The same things were measured in two ways. Each way mixes the same 9 hidden numbers, adds some noise and spreads widely along 6 directions of its own, which tell nothing about the thing.
(in the rows, 128 means zero)
Some things both ways: the first way, then the second way.
[152 129 101 141  99  97 120 162 107 133 136 153 104 110 177 131 127 111
 155 133 171  74 102]
[117 124  99  96 115 123 123 156 132  78 161 167 111 155 119 137 123 103
 141 106 127 109 107 123 101 116]

[101 135 153 143 124  96  86  94 150 165 110 143  94 126 156 155 157 138
 109 158 119 148 131]
[133 119 136 117 106 156  79 169  99 108 142 142 137 136 119 143 136 114
 100 122 156 133 128  83  85 140]

[117 130 135 138 143 148 112 142 137 148  91 109 134 130 101 105 128 122
  75 135 138 110 141]
[138 148 149 115 112 131 168 114 156 113 140 107  91  84 135 103 144 121
 124 110 121 125 155 135 132 117]

[148 143 153  88 113  95  84  87 124  97 136 148 159 129 155 112  84 128
 140 121  71 175  62]
[105 122 124 163 109  73 155 127 156 100 133 143 128 133 106 108 170 123
 155 158 108  78 156 109 144 123]

[109 117  72 111 167 149 168 160 103 157 130 111 114 144 108 118 169 155
 103 114 127 116 153]
[136  93 157 116 128 117 122 125 129 115 142 102 131 118 144 121 137 137
  86 120 147 127 172 136 124 134]

[117 112 108 138 132 160 166 155 132 135 112 115 128  97 125 143 142 106
 122 108 161  84 160]
[ 94 125 131 160 149  99 124 135 110 123 127 135 121 162  87 135 119 163
 152 142 119 127 118 117 143 140]

[115 129 163 122 131 125  81 115 115 131 129 130  87 113 120 164 115 145
  95 135 109 128 115]
[167 146 140 116 125 101 187  85 155 168 130  35 127  89 132 140 124 107
 170 128 157 168 110 163 129 144]

[150 126 172 107 116 120 146 148 133 116 154 126 131 104 121 145 163 131
 129 138 130 155  90]
[121 141 104 129 140 118 125 130 133 142 150 127 137 146  95 137 116 139
 149 154 109 115 123 132 118 135]

[124 117 110 119 122 161 151 135 137 101 145 130 137 126 152 108 102 119
 149 139 120 138 161]
[171 179 103 100  90 169 124 142 173 119 166 111 121  92 148 136 131  95
 128 139 126 100  86 116 132 147]

[142 169 150 137 124 108 113 166  93 164 128 173 122 129 127 118 143 121
 173 161 165  92 123]
[118 102 112 135 156  72 135 116 136 107 141 130 136 148 152 120 116 141
 145 124 112 120 119 161 153 130]

[119 115  86 126 124 120 172 131 116 161 107 127 113 133 151 165 150 121
 117  75 140 110 125]
[168 133 132 108 140 137 141 100 145 153 110  91 136 113 160 134 115 125
 113 130 127 159 142 166 122  91]

[111 131 142 146 101 154 175 119 140 127 145  93 107 122 112 182 100 121
 127 120 114 151 176]
[152 164 136 161 118  90 151 111 145 102 134  69 146 106 140 120 141 128
 160 120 123 170 104 102 126 148]

[131 141 164 134 133 147 121 194 107 140 124 153  92 127 135  98 165 140
 153 193 152 151 135]
[133  97 151 111 118 104 134 118 127  66 111 155 120 157 118 142 121 121
 122  88 155 144 123 107 107 102]

[144 130 146 126 109 103 149 157 128 144 125 150 121  95 141 155 178 123
 143 122 167 110  87]
[147 160 112 105 116 136 140 125 139  97 117 184 107 141 100 148 103 100
 162 105 117 148  95 107  86  75]

[105 130 136 131  73 113 164 135 152 161  96 130 135 110 156 181 129  96
 102  97 139 135 114]
[104 116 158 156 145 126 125 107 111 106  83 187 146 149 112 108 139 173
  91 104 116 147 192  91 113 104]

[ 86 110  59 126 170 170 145  94 144 146  75  96 149 192 106  85 105 132
  51  79 102 122 181]
[147 119 138 147 143  90 170  81 152 163 107 112 141 123 133 138 120 119
 153 140 132 145 124 159 161 120]

[154 130 150 111 152 168 140 164 115 121 163 128 140 114 135 104 144 133
 152 161 128 143 149]
[111 124 150 133 112 147 107 131 104  66 107 164  89 153 102 106 141 123
 126  94 122 113 107  80 120  98]

[139 134 131 140 122  92 135  89 135 116 144 110 121 121 102 156 132 130
 144 112 122 118 115]
[ 91 121 128 135 129 115 157 123 128 123  92 105 136 138 132 106 167 161
 128 118 145 118 156 132 142 147]

[113 164 181 135 115 120 105 119 140 134 128 128 126 134 102 122 110 126
 139 177 101 173 141]
[137 174 121 123 109 142 142 130 154  96 131 154 123  97 142 110 136 137
 128 103 116 127 127 101 120 140]

[163 138 117 130 106  99  69 117 100 134 134 150 114 130 190 135  67 110
 128 121 124  87  97]
[139 160  99  78 137 175 174  81 142 155  95 130  97 113 147 105 123 101
 150  88 109 137 111 179 121  81]

[151 148 152 108 140  89  94  84 116 131 143 137 133 148 122 133 128 146
 124 121  96 146  84]
[118  94 135 125 144 129 137 104 121 159  94 105 141 136 152 112 148 135
 107 129 140 119 156 164 149 124]

[121 145 160 123  94 131  66 146 108 140 118 107  98 125 156 138  55 116
  74 159  82 167 110]
[162 149 142  91 111 168 107 159 138 122 187 109 111  63 167 115 126 116
  76 116 124 138 168 130  97 139]

[138 110 113 113 143 147 155 144 116 128 162 115 114 128 133 140 149 143
 116 124 130 123 141]
[130 101 128 119 130 143  80 158 106 134 180  94 141 141 131 141 125 119
  96 142 143 119 123 129 123 165]

[151 120  64 122 142 140 113 156  73 139 130 127 106 123 177 115  82 152
 116 105 117  92 109]
[138 115 135 112 114 123 126 156 123 111 161 137 101 107 147 124 135  81
 123 116 123 141 148 136 101  98]

[101 111  86 126 111 115  96  68 147 117  89 132 142  97 178 152  70 106
 105  75 104  92 125]
[106 120 177 135  97 175 145 122 113 124  36 166  98 120 116 112 172 134
 102 102 169 125 159  88 137 102]

[140 129 124 108 126 121 106  98 121 129 132 116 139 149 146 128  90 132
  93 106  89 146 103]
[133 109 126 125 142 143 110 127 118 172 133 112 138 124 149 126 130 118
 109 147 128 123 142 159 139 130]

[117 120  86 135 153 178 181 168 126 138 121 132 145 143  93  93 154 113
 127 120 181  64 193]
[141 138 129 118 125 106 177  81 170  96 135 114 108 124 132 121 125 122
 150 102 125 116  95 140 167 134]

[151 115 170 108 180 145 145 113 133 118 136 125 138 131  83 127 203 138
 124 115 141 135 121]
[106 140 125 137 136 139 125 134 121 113 145 145 108 170  78 144 115 136
 140 131 112 123 100 108 137 124]

Other things, the second way, with their names:
<125>: [110  95 158 136 143 125 128 130 121 123 121 116 130 125 160 109 146 159
  77 116 135 134 182 144 150 133]
<114>: [137 133 149 111 110 150 115 152 114  98 120 106  93 128 124 138 127 122
 123 109 150 145 103 112 114 109]
<217>: [142 140 138 113 149 158 121 120 136 144 176 129 127 126 123 151  90 140
  94 118 124 150 122 136 143 158]
<448>: [132 138 122 153 148 120 156  64 124 187  71  86 148 144 101 120 136 127
 174 147 124 140 109 144 140 118]
<293>: [143 161 117 134 147 103 139 129 150 128 130 131 122 113 143 133  99 155
 152 137 104 143 113 146 142 120]
<285>: [ 97 105 141 129 138 159 139 116 124 161  65 156 126 136 136 104 160 157
  84 137 127 102 199 149 148  94]
<670>: [140 136 137 120 114 132 111 157 135 118 129 115 124 115 127 140 128 146
 114 146 145 117 136 113 119 133]
<485>: [130 114 132 103 147 179 113 125 111 169  83 162 126 140 144 143 107 139
  94 122 147 139 134 153 134 104]
<49>: [169 130 149  89  90 222  80 149  97 128  86 165 115 109 158 140 130  74
  84  88 171 159 107  90  83  93]
<207>: [167 130 125 140 129  98 122 137 132 138 155 136 157 108 154 149 111  88
 139 136 120 181 132 129  96 109]
<202>: [120 159  85 129 164 125 159 116 150 199  92 129 135 134 130 138 108 159
 164 172 101 123 125 188 157 108]
<159>: [167 179  80  73 128 191 145 103 170 185 159  65 140  99 153 124 125 108
 118 144 112 109 114 177 128 144]
<719>: [143 134 123 116 119 124 151 125 145 146 137  87 105  74 178  95 152  98
 139 131 115 118 141 171 142 116]
<344>: [132 108 165 110 130 146 149 130 106 156  96 107 113  92 169 124 138 119
 103  91 169 187 167 155 116 115]
<294>: [120 111 131 141 131  93 151  98 122 147  73 124 131 141 103 126 138 128
 172 138 146 123 120 134 130 113]
<220>: [176 159 120 131 115 109 103 153 157 106 181 117 139  99 148 146 107 115
 128 152 110 140 113 113 112 130]
<85>: [111 154 152 121 136 137 162 106 122 101  94 149  92 116 112 107 122 160
 137  74 126 157 137 115 118 115]
<739>: [116 133  89 128 166 146 123 138 131 195 121 192 176 146 144 159 102 150
 110 152 117 146 154 157 135 137]
<182>: [140  94 142  64 107 250  54 147  97 141 112 137 119 131 152 115 147 110
  22 112 161  85 160 122 103 114]
<388>: [110  93 143 144 151 128 111 123 101 146 124 123 153 148 138 122 138 142
  94 124 133 145 162 133 134 140]
<153>: [ 95  90 143 153 118 101 127 139 114 121 134 127 117 128 125  99 171 116
 130 139 130  91 159 123 145 141]
<572>: [149 140 126 105 135 168 122 107 122 151 117 129 105 136 117 142 100 106
 139 116 129 138  79 142 131 109]
<710>: [ 95  88 130 166 165  83 124 112 104 168 113 117 162 174  95 142 125 158
 144 162 137 126 135 141 151 155]
<616>: [109 102 140 155 160 138  86 126  75 155 101 185 134 168 100 140 101 134
 129 129 123 150 114 114 124 114]
<580>: [102 120 120 127 150 151 143 113 117 164 106 198 150 152 116 142 119 132
 119 106 134 154 150 132 125 133]
<311>: [127 124 113 132 133 136  93 151 131 154 150 104 150 137 128 146 124 154
 112 171 140  93 116 130 153 178]
<515>: [144 157 120 128 111  50 201 105 187  62 130 120 107 111 131 122 132 121
 189 108 115 134 111 132 131 100]
<509>: [ 96 106 169 164 159 116 120 149 118 147 150 119 134 119 131 118 137 191
  64 153 113 139 226 138 151 146]
<751>: [148 141 129  88 112 185 130 133 141 141  99  93 104  92 178 110 147 125
  93 118 145 112 135 156 141 115]
<26>: [138 143 132  95 112 177 143 129 135 142 123  99  95  75 178  87 160 106
 100 108 123 120 162 159 127 109]
<746>: [ 97 138 124 163 150  93 174  78 137 158 100  87 149 134 103  92 160 162
 158 142 106 117 161 141 146 146]
<609>: [145 134 130 106 145 161 130 130 123 158 116 173 115 149 111 179  80 113
 127 120 136 178 107 141 119  86]
<519>: [139 149 129  91 101 193 127 127 143 116 121  89 103 126 125 113 157 117
  91 126 125 103 143 124 117  95]
<680>: [126 143  81 158 154  72 130 154 140 169 193 142 174 132 125 157 106 117
 169 175  97 152 129 146 119 158]
<458>: [107 113 146 161 134  97  93 152 122  84 180 147 157 145 107 126 132 169
  90 134 117 119 168  79 120 174]
<292>: [106  92 139 160 118  65 145 140 123 129 103 145 130 141 102 140 147 120
 169 151 155 119 137 117 135 128]
<300>: [110 143 122 123 138 142 123 141 139 116 160 119 106 129 126 115 126 160
 113 134 104  97 131 139 155 147]
<162>: [130 146 136 112  97 150 187 111 148 163  97  74 104  71 150  90 187  97
 138 122 144 123 168 152 130 119]
<576>: [101 112 131 128 141 134 113 130 102 112 118 179 124 149 117 116 126 142
 119 100 127 126 136 112 116 130]
<632>: [125 108 132 126 140 131  94 170 122 173 184  84 144 108 142 143 123 152
  90 173 145 112 159 153 144 189]
<86>: [115 125 141 151 118  92 145 111 117  91 110  75 111 117 136  79 170 126
 160 108 124 123 121 119 129 130]
<550>: [125 101  96 152 166  76  85 152  93 152 137 143 160 203  95 196  70 126
 186 166 140 157  46 135 127 138]
<289>: [118 101 151 139 137 108 122 149 125 138 144  82 134 137 130 148 128 158
 105 153 155 128 144 142 157 159]
<54>: [133 137 107 158 156  74 117 121 122 158 161  31 127 141 103 130 110 142
 196 188 103 109  65 160 156 154]
<57>: [191 172 105  91 113 118 153 102 178 116 157  80 135  83 156 126 114  99
 150 122 117 141 110 145  97 115]
<645>: [115 173  98 145 110  75 161 146 160  97 202 104 118  69 136  66 174 115
 166 140  63 102 180 124  96 140]
<533>: [ 90 143 113 147 126  82 155 134 149  59 143 193 142 138 119  99 151 161
 132 100  94 120 178  92 110 133]
<673>: [132 134 170 137 119 142 131 146 112  98 105 182  90 118 122 138 120 117
 117  96 128 181 143  97 107  72]
<651>: [154 134 121 102 116 138 167  82 156 140  98  90 111 119 145 122 136  96
 152 115 143 117  89 160 153 112]
<747>: [121 113 135 168 123  98  82 181 115 105 169 166 132 135 120 137 133 117
 119 166 103 122 149  94 117 116]
<587>: [ 88 131 136 149 125  79 152 134 146  83 169  81 113 121 107  84 168 173
 130 138 104  84 179 119 140 161]
<516>: [126  99 140  99 115 152  94 151  97 100 106 134 100 138 141 123 131 119
 114 102 160 116 105 122 115 117]
<750>: [108  99 138 134 134 126  97 158 105 151 155 133 139 124 121 129 135 142
 101 148 142 114 169 125 122 164]
<234>: [ 96  85 173 132 128 170 104 135  67  94  52 252 119 169 120 134 129 125
  88  53 165 177 146  73 101  90]
<773>: [151 144 123 117 119 168  88 140 139 117 140 190 134 112 146 132 108 132
  93 124 124 104 117 102 129 143]
<233>: [127 116 129 156 132 134  75 157 101 100 159 153 123 168 117 137 120 105
 119 142  97 132 101  98 128 100]
<309>: [116 108 146 139 134 145  91 147  98 118  98 211 117 150 120 140 113 130
 109 117 131 137 129 101 123  98]
<102>: [147 135 110 124 131 107 114 127 119 156 168  84 126 125  99 138 111  97
 177 155 124 124  87 139 105 142]
<22>: [124  96 147 111 129 137 120 119 125 125 157 117 145 116 145 115 142 135
  79 104 153 120 166 130 127 177]
<211>: [138 155  94  82 137 192  95 168 134 153 164 140 110 123 143 147  95 137
 101 141 116 109 108 155 128 135]
<639>: [114 126 137 164 130  73 162 112 159 102 135  94 122 113 147  94 157 155
 139 141 109  97 143 139 182 147]
<338>: [ 98 141 102 126 135 119 158 130 147 141 143 122 131 137 112 124 141 149
 140 141 119 102 142 144 145 157]
<511>: [140 142 129 110 127 148 146 104 140 148 107  80 123 111 134 113 141 138
 122 129 134 122 139 147 130 126]
<216>: [116 150 123 165 110  82 164 105 154 106 134  90 119 127  96  98 167 122
 180 149 102  93 118 109 148 134]
<91>: [137 116 132 162 141  68 136 124 128 140 117 126 129 141 112 150 110 118
 176 162 121 148 110 140 135  97]
<743>: [146 144 115 129 122  70 152 128 156 109 188  61 127 103 133 125 126 117
 171 137 124 128 104 142 127 165]
<282>: [ 96 101 143 133 134 153  89 153  97 139 128 113 112 155 101 124 140 152
 101 152 137  92 140 123 142 141]
<277>: [143 118 142 117 110 139  89 167 142 101 201  37 101 108 152 113 148 129
  80 166 120  73 135 139 156 151]

Some of these things the first way, each followed by its name:
[138 155 194 123 151 130  95 163 109 142 141 153 113  96 115 121 170 139
 163 193 136 143 127]	<587>
[124 131 133 115 144 144 134 129 129 158 127 135 142 121 126 137 153 143
 103 124 131 122 132]	<616>
[119 133 107 149  97 124 148 137 132 140  89 166 118 120 163 130 119 129
 155 114 163 107 122]	<739>
[146 173 202 132  78  99 105 147 121 120 138 138 116 127 124 129  95 119
 155 176 106 187  86]	<533>
[132 145 153 112 142 132 106 115 123 143 104 139 140 132 146 111 124 146
 121 131  92 177 107]	<747>
[125 158 132 152 136 140  84 137 104 166 140 156 102 106 171 133 104 137
 164 182 131 101 177]	<86>
[124 123 154 125 112 157 118 151 139 110 123  88 121 118 110 119  94 120
  78 146 107 156 125]	<632>
[124 131 121 129 125 103 121 120 144 131 107 132 143 101 111 124 138 143
 114 120 137 105  91]	<292>
[129 120 117 113 148 153 143 142 114 123 151 117 116 124 137 124 138 142
 136 137 110 145 148]	<511>
[121 129 142 145 134 107 151 112 146 154 114 128 116 130  99 157 189 129
 124 117 158 114 131]	<550>
[116 117 112 141 111 134 155 126 155 148  77  98 148 128 122 133 123 106
  71  86 138 117 122]	<91>
[119 133  85 117 137 113 115 107  96 145 129 149 110 125 155 153  99 149
 132  99 112  95 120]	<234>
[ 94 130 102 117 135  99  83  94 131 158 103 123 122 134 138 140 115 136
  71 112  96 117 122]	<750>
[118 109  73 126 138 146 149 119 129 126 104  94 135 156 131 109 104 120
  85  90 111 122 143]	<485>
[119 143  90 117 130 117 106 126  80 120 117 122 105 151 138 115  64 111
 142 114  86 127 131]	<515>
[131 135 144 116 105 115 115 150 126 131 142 158 128  83 159 140 129 135
 148 153 136 120 102]	<294>
[105 122  74 119 144 135 149 140  95 144 135  91 112 111 100 165 111 119
  99  88 117  73 158]	<85>
[ 88 139 174 125 112 125 124 109 163 153 101  98 128 159  99 141 136 106
  65 140  95 191 145]	<458>
[113 145 129 129 132 127 107 135 127 163  91 166 137 113 155 119 136 126
 132 137 142 109 130]	<309>
[139 133 128 146 133 124 158 137 141 133  96 133 146 109 109 114 161 123
 152 113 166 106 119]	<202>
[ 88 125 101 132 138 133 132 122 141 147 109 159 126 114 157 128 149 115
 149 136 143 101 179]	<311>
[136 137 128 147 113 112 103 106 138 124 112 115 130 129 144 123  93 103
 121 126 121 121 130]	<751>
[141 133 140 138 129 141 116 170 111 132 120 152 112 101 153 112 140 114
 161 157 163 102 136]	<211>
[123 123 129 114 154 146 136 120 122 139 149  99 134 122 117 148 136 117
 106 119 108 123 161]	<54>
[119 113 102 102 153 147 143  82 135 133 148 124 137 143 150 143 133 151
 109 100  92 148 152]	<448>
[114 125 161 136 152 126 115  87 153 127  90  85 124 153  64 129 147 120
  69 110 111 149 128]	<289>
[120 144 127 130 140 117 116 125 129 158 127 123 131 142 108 121 140 135
 105 143 125 119 139]	<576>
[114 126 191 115 103 148  74 120 134 121  95 121 111 146 132 142  75  85
  55 128 104 153 121]	<217>
[ 95 139 101 130 117 111 122 129 116 169 119 133  98 153 163 145 123 121
 113 137 110 139 151]	<57>
[ 99 136 101  98  86 147 144 153 122 117 142 129 152 129 165 119  59  97
 125 134  90 147 148]	<773>
[136 132 135 123 153 135 129 128 120 133 128 158 122 134 111 113 159 174
 138 140 144 123 117]	<580>
[116 122 104 138 174 163 147 131 132 155 140 134 112 135 135 103 175 188
 140 163 127 147 177]	<49>
[111 129 141 120 149 140 139 143 129 126 125 108 116 122 106 112 153 140
 127 153 103 174 142]	<670>
[165 156 147 135 114 130  94 148 105 127 141 129 139 112 134 108  75 138
 130 156 124 117 100]	<719>
